All groups share one centre, and each spreads out both ways along 13 directions, with some noise.
(in the rows, 128 means zero)
Known rows, each followed by its group:
[218  77 100 151 146 119 169 125 123 154 104 114 146 129 137 128 184] : talet
[164 172 126 168 151 174 149 112 141  83 107 146 117 112 162  74 166] : zude
[122 127 115 120 144 172 112 122 138  77 116 169 157 137  47  76 181] : kezuk
[131  96 127 156 180 113 171 161 170 128 106 110 170 116 113  97 128] : kezuk
[115 145 111  95 131 151 110 129 120 137 150 133 108 144 140 169 131] : kezuk
[127 104 156 116 127 140 115 109 125 189 127 126 116 159 165 117 104] : zude
[128 164 127 127 133 109  99  87 123 109 168 128  90 134 138  87 111] : das
[121 165 128  73  84 185 152 133 117 122 129  64  83 142 186 171 102] : kezuk
[132  66 151  68 110 139 166 129 141 131 122 165 113 106  82 154 107] : Dun
[108 129  77  88 109 134 153 104 146 106 120 115 111 147 113 155 128] : kezuk
[108 107 101 207 122 147 115 141 137 100 100 111 134 157 131 114 113] : Dun
[120  58 117 109 124  99 116  91 136 147 154 149  83 146 132 109 199] : Dun
[191  91  88 138  97 143 152  95  88  98 130 202 139 141  92 144  78] : Teki
[116  96 126 134 107 127 161 187 137 168 144 148 114 172 107 152 125] : Dun
[149  89 109 125 141  86 138  90 139 191 151 126  78 149 135  60 138] : das
[147 129 105 135 124 176 110 139 101  87 167 187 119 174  63  96 150] : zude
[146  91 137 121  59 114  88 113 127 138 164 141 101 154 180 123 122] : zude
[157 111 111 119 108 129 202  84 156 137  89 133 120 183 140 117 124] : das
[123 171 110  91 142 144 123 132 122 144 175 156 100 169 130 140 151] : das
[168  76 118 131 105 129 114 169 133 100 142 116 171  90 127 111 139] : Teki
[ 88 161 104 120 103 150 158 115 129  48 127 128 139 169  96 102 124] : talet
[134 135 126 154  47 156 129 154  94 105 142 156 117 155 138  95 142] : kezuk
[112 137 116  84 168 157 184 108 156 130 142 148 116 204 137 129 168] : das
[120 122 127 190 111 107 110 105 120 110 128 180 140 192  76 102  94] : talet
[150 120  79 176 182 178 139 148 119  99 116 103 137 137  99  91 151] : Dun
[140 130  98 148 112 119 228 127 158 106  89 116 136 165 134 142  97] : zude
[156 126 109 144  95 168 162 102 169  81  94 116 112 173 137 104 103] : Teki
[134 104  72 100 108 144 154 149 139 159 126 139 138 170 113 164 111] : das
[117  83  92  82  81 122 126 186 130  92 179 116 149 126  91 142 104] : talet
[149 125  93 165 182 129 138  86  95 106 137 180 170 187 107 138 127] : talet
[115 164 122 113 127 165  86 123 129 150 117 106 113 125 125  87 132] : zude
[149  71 189  98  88 123 120 120 111  98 121  79 124 107  87 131  92] : das
[181 142 153  66  66  93 156  84 153 167 123 162 100 158 113 147 107] : Dun
[110 157  98 118 135 108  64 102 163 118 110 110 131  91  81 110 112] : zude
[130 162  87 119  27 116 144 134 173 136 102 162  98 148 101 139 104] : talet
[123 165  76 154  76 120 155 139 113 118 128 177 124 124  78  86  65] : talet
[147 123 121 112 166 201  90 116 129 110 107 114 160 131 110 128  91] : kezuk
[171 121 132  85  63 182 167 153 140 128 117 233 133 152 101 176 142] : das
[101 156 143  75  95 130 140  73 123  96 118 130 128 172 122 159 125] : Teki
[191  97  97 179 133 180 148 169 108 118 110 111 152 145  78  75 104] : Dun
[133 151 147 142 123  85 113  95 162 122 107 158 128 115 103 113 146] : kezuk
[121 112 143 108 132 123 151 112 127 162 128 139 111 152 132 106 167] : das
[124 190 157  76 133 131 176 120  97 111 153 104 107 179  85 146 143] : das
[177 138 149 152  84 127 123 137 148 116 100 118 122 107 110 123  80] : kezuk
[146 118 110 154  69  97 165 148 145  71 147 132 118 162  44  89  47] : kezuk
[109  97  73 105 149  87 150  88 149 114 158 154 153 197  96 133 108] : Dun
[149 123 167 148 113 146 152  73 140 152  74 150  98 157 142 104 116] : talet
[ 94 169 138 124  88 128 166 112 144  66 106  97  89 168  84 150 113] : Teki
[147  90 150 113 140 201 119 137 154 107 111 116 149 125 141  95 102] : Teki
[ 79 157 135 119 127 133 108 141 167 115 110  84 102 103 139 138 167] : Teki
[169 129 176 145  43 115 156 121 138 128  90 112 115 199 117 164 143] : Teki
[110 147  92 131 206 104 142 116 161 106 136 137 129 116 103 141 153] : kezuk
[179 141 134 137 148 190 134 144 163 164 112 165  95 196 104 143 153] : zude
[148  58 114 142  99 138  77  82 111 118 102  99 121 104 126  80 146] : Dun
[ 98 158 122 122  42  90 159 139 164 119  98 135 129 187  64 160 120] : talet
[144  79 125  98  85 153 159 116 155 156 105 200 134 157 145 146 123] : zude
[113 113 117 100 133 189 120  61 113  97 104 158 139 164 123  88 173] : kezuk
[144 126 142 114 122 162 182 131  98 149 137 123 129 171 182 141  94] : zude
[162 111 126  39  79 132 146  85 139 161  99 116 100 118 103 163  95] : Dun
[206 158 122 145  97 186 184 144 113 128 102 193 132 139 122 110 138] : zude
[125 139  91 109 106 184 134 126 138 151 121 115  72 155  90  60  92] : Dun
[119 138  95 143 169  86 130 146 110 136 186 146 115 123  89  95 124] : Teki
[181 129 135 107 102 100 168 106 139 180 108 164  84 126  83 116 138] : das
[130 165  85 170 115  96  77 104 119 109 134 221 139 123  76 132 138] : talet
[158 122 102 129  97 160 145 169  98 155 187 151  74 183 177 168 132] : Teki
[172  90 131 105 119  94 120 124 112 200 138 170 110 121  97 169 101] : Teki
[149 123 145 141 150 106  94  69 150 116  88 128 148 104 115 107 142] : Teki
[131 130 133  97 152 154 139  99 140  79 159  91 109 173 133 116  82] : Teki
[168 119 146  87  83 173  54 115 171 156 124 136  77 151  70  99 107] : zude
[112 116 125 112  70 160 135 124 176 101 115 150 118 190 132 141 116] : talet
[154 110 102 102 164 134 129 114 146 119 122 101 135  94 133 139 144] : talet
[164 125 110  77 128 154 123  93 126 161 118 123 112 142 157 174 150] : Dun
[103 162  56  88 101 157 152 110 129 149  93 133 139 158  81 125  77] : Dun
[ 95 134  62  93 122 164 148 203 157  88 170  93 151 147 112 142  75] : talet
[165 105 118 178  80 141  95 143  79 131 169 186  60 156 120 135 171] : kezuk
[136 169 121 140 116 146 115 112 123 136 111 169 182 176 127 129  65] : Dun
[ 90 120 143  71 104 102 154 134 150 124 157 168 128 148 118 179 100] : Dun
[133 158 143 133 185 110 129  91 149 118 147 137 108 128 104  72  97] : das
[120 145 105 102  77 154 129 131 128 115 145 104  80 205  89 143 113] : kezuk
[189 133 105 124 139 143 189 158 133  97 110  98 125  65 115 102 161] : talet
[ 90 171 125  72 101  92 142 152 167  98 139 101 127  85 103 154  92] : kezuk
[128 107 102  80 111 146  90  94 108 109 145  87 106  99 164 146 127] : das
[128 147 129 105 164 117 179 116 129 111 163 124 111 175  75  84 120] : das
[108 127 114 130 126 146 115 162 152 112 117 108 139 144  96 164 115] : das
[ 50 133 147  85  56 156 156 131 124 117 113 140 136 155 124 105  98] : talet
[144  88 109 117  42 113 149  79 179 113 106 143  95 161 140  95 107] : zude
[169  79 129  88  85 117 132 132 136 179 155 151  89 120 154 130 125] : Teki
[157 124 152 122 105 150  99 107 198 112 130 102  76 138 212 132 141] : zude
[105 148  90 113 116 113  75 108 159  98 118 107 132  98  73  97 101] : zude
[168  97 111 111  58 125 148 142 162 146  77 137 102  88  99 183 116] : Teki

New rows, each followed by its group:
[119 149 133  98 158 140 119 147 118 138 142  85 107  72 129 116 110] : talet
[139 115  94  93  94 173 169 106 131  97 110 124 107 158 108 130 125] : kezuk
[143 131 166 138 128  84 113 128 134 127 125 109 115 100  95 130 156] : Teki
[109  82 155 107  97 109 135 117 121 115 116 113 121 105  90  98 153] : das
[190 113 159 126  92  97 146 161 159 125 126 102 101 144  87 178 176] : talet
[169  99 143 168 110  78 197  95 119  98 134 130 117 158 162 137  99] : zude
[140 107 138 116  92 132 181 138  86 131 120 192 164  93 178 163 149] : zude
[132  89 144 137 117 144  88  85 119 124 121  89  79 160 115 126 117] : kezuk
[ 92 119 102 106 104 106 104 152 144 117 152 115 139 129  83 138  80] : talet
[ 94 107 147 136 109 138  59 140 143 154 129  94 107 129 123  70 145] : zude
[140 107 118 177 154 140 111 135 108 133 166 146 110 191 114 115 114] : kezuk
[135 123 145 100  57 181 128 138  99 147 127 106  79 154 171 146 150] : kezuk
[189  77 129 115  64 144 141 127 130 130 155 211 131 168 158 150 103] : zude
[139 149 169 167 107 109 118  93 111 136 129 139  83 175  93 104  96] : talet
[132  90 121 145 129 103 163 136 109  93 132 139 160 141  37 109  66] : zude
[172 149 144 122  74 133 142  70 161  69 150 170  76 155 146  67 113] : Dun
[171 119  97 136 130 131 164 105 103 151 151 115 103 176 165  87 137] : das
[199 101 143 140  91 122 135 123 125 127 138 112 120 178 145 153 123] : Teki
[131 146  89 169 167 153  69 130 151 113 155 164 153 141 183 100 144] : zude
[105 121  80 143 111 111 145 101 154 110  83  84 141 138 115 126  86] : das
[172 160 108 126 105 129 153 188 121 125 153  99  95  98 105 127 138] : talet
[123 100 139 118  76 135 129 152  41  84 184 198 155 140  98 137 135] : Teki
[128 128  97 122 130 142 151 114  80  92 135 140 158 118 124  94 169] : talet
[136 114  66 106 137 169 123 146  97 174 109 107 178 160 108 160  94] : Dun
[128  26  85 125  92 115 121 136 144 157 136 175 127 109 113  70 132] : das
[109 116  78 112  54 156 137 164  94 100 162 117 115 137 152 156  84] : kezuk
[151  67 136  97 121 136 130 179 113 114 167 105 170 130 100 143  73] : Dun
[119 124 114 185 156  71 153  90 181 167 115 120  85 173 125  44 145] : das
[145  71 103 158 151 132 134 114 138 123  89 109 128  94 140 130 152] : kezuk
[134 138 113  98  53 168 114 134 106  89 161 137  86 182  71 129  89] : kezuk
[199  91 106 136 139 143 175 145 161  97 128  91 122 160 115 137 122] : talet
[118 143 121  56  93 142 135 109  86 149 159 106  93 132 152 131 116] : talet
[171 111  94 149  81 161 156 140  97 148 128 150  79 143 185 167 159] : kezuk
[152 138 144 130 108 156 133 146 127 121 142 131 113 146 164 118 176] : Teki
[140 133 110 116  94 130 139 126  90 105 158 141 140 138 141 129  98] : zude
[131  99  72 105 144 151  86 123 173 126 133 180 137  75 128 133  54] : talet
[150 159 170 148 141 157 113  96 116 134 122  93  70 142 142  66 153] : zude
[116  58 143 120 141 130  99 166 113 154 137  92 144 114 106 142 124] : Dun
[ 96 163  93 119 104 140 146  86 144  89 103 178 117  95  83  79  22] : talet
[120 109 105 157 158 139  68 134 151 117 138 146 149 134 130 123 142] : talet
[141 115  74  91  96 154 128  89 132  85 110 134  76 110  91 167 156] : kezuk
[128 106 125 129  65 145 155 155 122  73 161 163 131 184  88 118  94] : talet
[102 154 127  91 105 156 153  51  97 157  90 133  97 108 166  67  96] : talet
[134 135  87 164 146  98  97 116 133 105 132 124 150 154  95 130 164] : talet
[153 155 172 118 152 138 140  64 135  55 130 105 102 120 127  90 109] : das
[115 134 138 157  91  98  92 130 122 114 138 144 130 174  92 132 171] : talet
[ 86 160 128 156 120 122 134  81 109 133  95 122 139 195 129  99 158] : talet
[138 112 103 108 106 167  82 128 207  91 142 169  98 138 128 157  79] : talet
[155 105  94 161 132 137 110 131 179 174 101 116 116 139 147 109  98] : talet
[160 131 127 131 125 171 174 104 141 142 104 139  97 163 146 108  70] : talet
[129 164  99 161 118 105 215 128 115 127 103  94 110 181 127 148 139] : zude
[119 157 144 160 162 159 152 147 105 101 126  66 126 132 105  65 108] : zude
[148 172 118 101  59 129 148 170 144 102 130 162 139  96 104 141  99] : kezuk
[151 109 116 150 107 120 189 114 132 104 143 126 108 209 103  96  56] : kezuk
[114  70 139 166  83 115 112 159 116  95 127  91 144 126  91  90 114] : das
[105  73  94 124 151 117 164  97 127 133 128 149 123 148 150 125 167] : kezuk
[147 117 109 112 139 162 170 145 150  79 117  93 136 134 103 167  62] : Dun
[127 109  91 157 115 161 126 187 100 107 173 123 125 166 113 127  99] : kezuk
[133 125 151 156  77 143 128 159 162  94 113 152 139 174  91 154  91] : das
[124 136  78 136  40 124 119 119 190 105 103 120  99 139 155  95 157] : zude
[136 125 122 185 124 128 127 113 154  95 120 124 110 165 113  80 109] : Dun
[128 116 146 108 134 124 171 152 160 154  99  74 129 144 113 154 108] : talet
[ 96 125 108 168 112 128  93 118 167 123  88 122 109 107 141 110 154] : Teki
[133  84  84 169 155 105 132 118 161 122  81  71 129 101 131 146 131] : kezuk
[143 106 107  97  77 117 104 104 113 195 135 151 123 174 126 108 128] : Dun
[120 150 108 177  69 153 145 117 148 109  74 152 110 151 123 108 103] : Dun
[ 88 147 180  86 108 163  80  89 139 119 107 139  84  69 130  96 119] : Dun
[139 137 154 159 136 124 187 124  89 119 104 121 121 126  91 106 141] : zude
[ 79  96 126 113 127  89  93  98 143 127 171 144 107 162 155 127 161] : Dun
[121  87 162 107 136 120 157 130 168  86 126 107  86 101  99 155 118] : Dun
[162 117 148 141 149 146 143 145 118  71 146 167 158 106 123 120 159] : Dun
[ 99 143 110 126 142 162 163 131 136 116 112 116 141 185 152 142 178] : das
[114 120  70 145 127 138 168 125 143 118 145 186 109 137  92  32  90] : Teki
[140 108 102 143 101 110 168 120 110  77 146 129 140 172  65  98  76] : talet
[138 161 133 125 143  73 125  84 149 144  90 116 134 134  80 155 130] : Teki
[120  96 130  98  77 150 154 139 172 173  96  97 117 177 162 141 123] : talet
[128 134 167 117  97 116 163 113 150 135  92 105 154 110 179 105  90] : kezuk
[133 117 121 115 153 153 148 149 151  98 136  99 109 155  65 119 121] : kezuk
[116  93 106 128  75 140 147 163  97 150 149 161 147 184 137 118 159] : das
[ 97 146 101 174 123 217  93 156 110 106  82 103 154 117 120  92  71] : Dun
[183 106 119 133  50 132 160 121  93  92 136 201 148 111 133 103 108] : zude
[121 162  44 112 121 131 131 138 143 161 132 144 130 164 121 167  84] : das
[ 84 175 125 155 111  85 138 107 145 112 112 115 113 171  92 118 145] : Teki
[108 139 177 180 112 118  90  80 147 124  80 175 124 166 113 113 169] : talet
[124 104 108 117 163 110 118 126 119  76 160  95 149 112  76 117  98] : talet
[ 97 132 115 114 165 119  99 105 142 140 123 124 152 114 142 140 106] : zude
[147 102 145 135 124 134 112  99 131 128  87 146 134 117  82 147  92] : Teki
[159 111  89 146  71 165 109 143 127 104 155 195 131 166 119  78 130] : zude
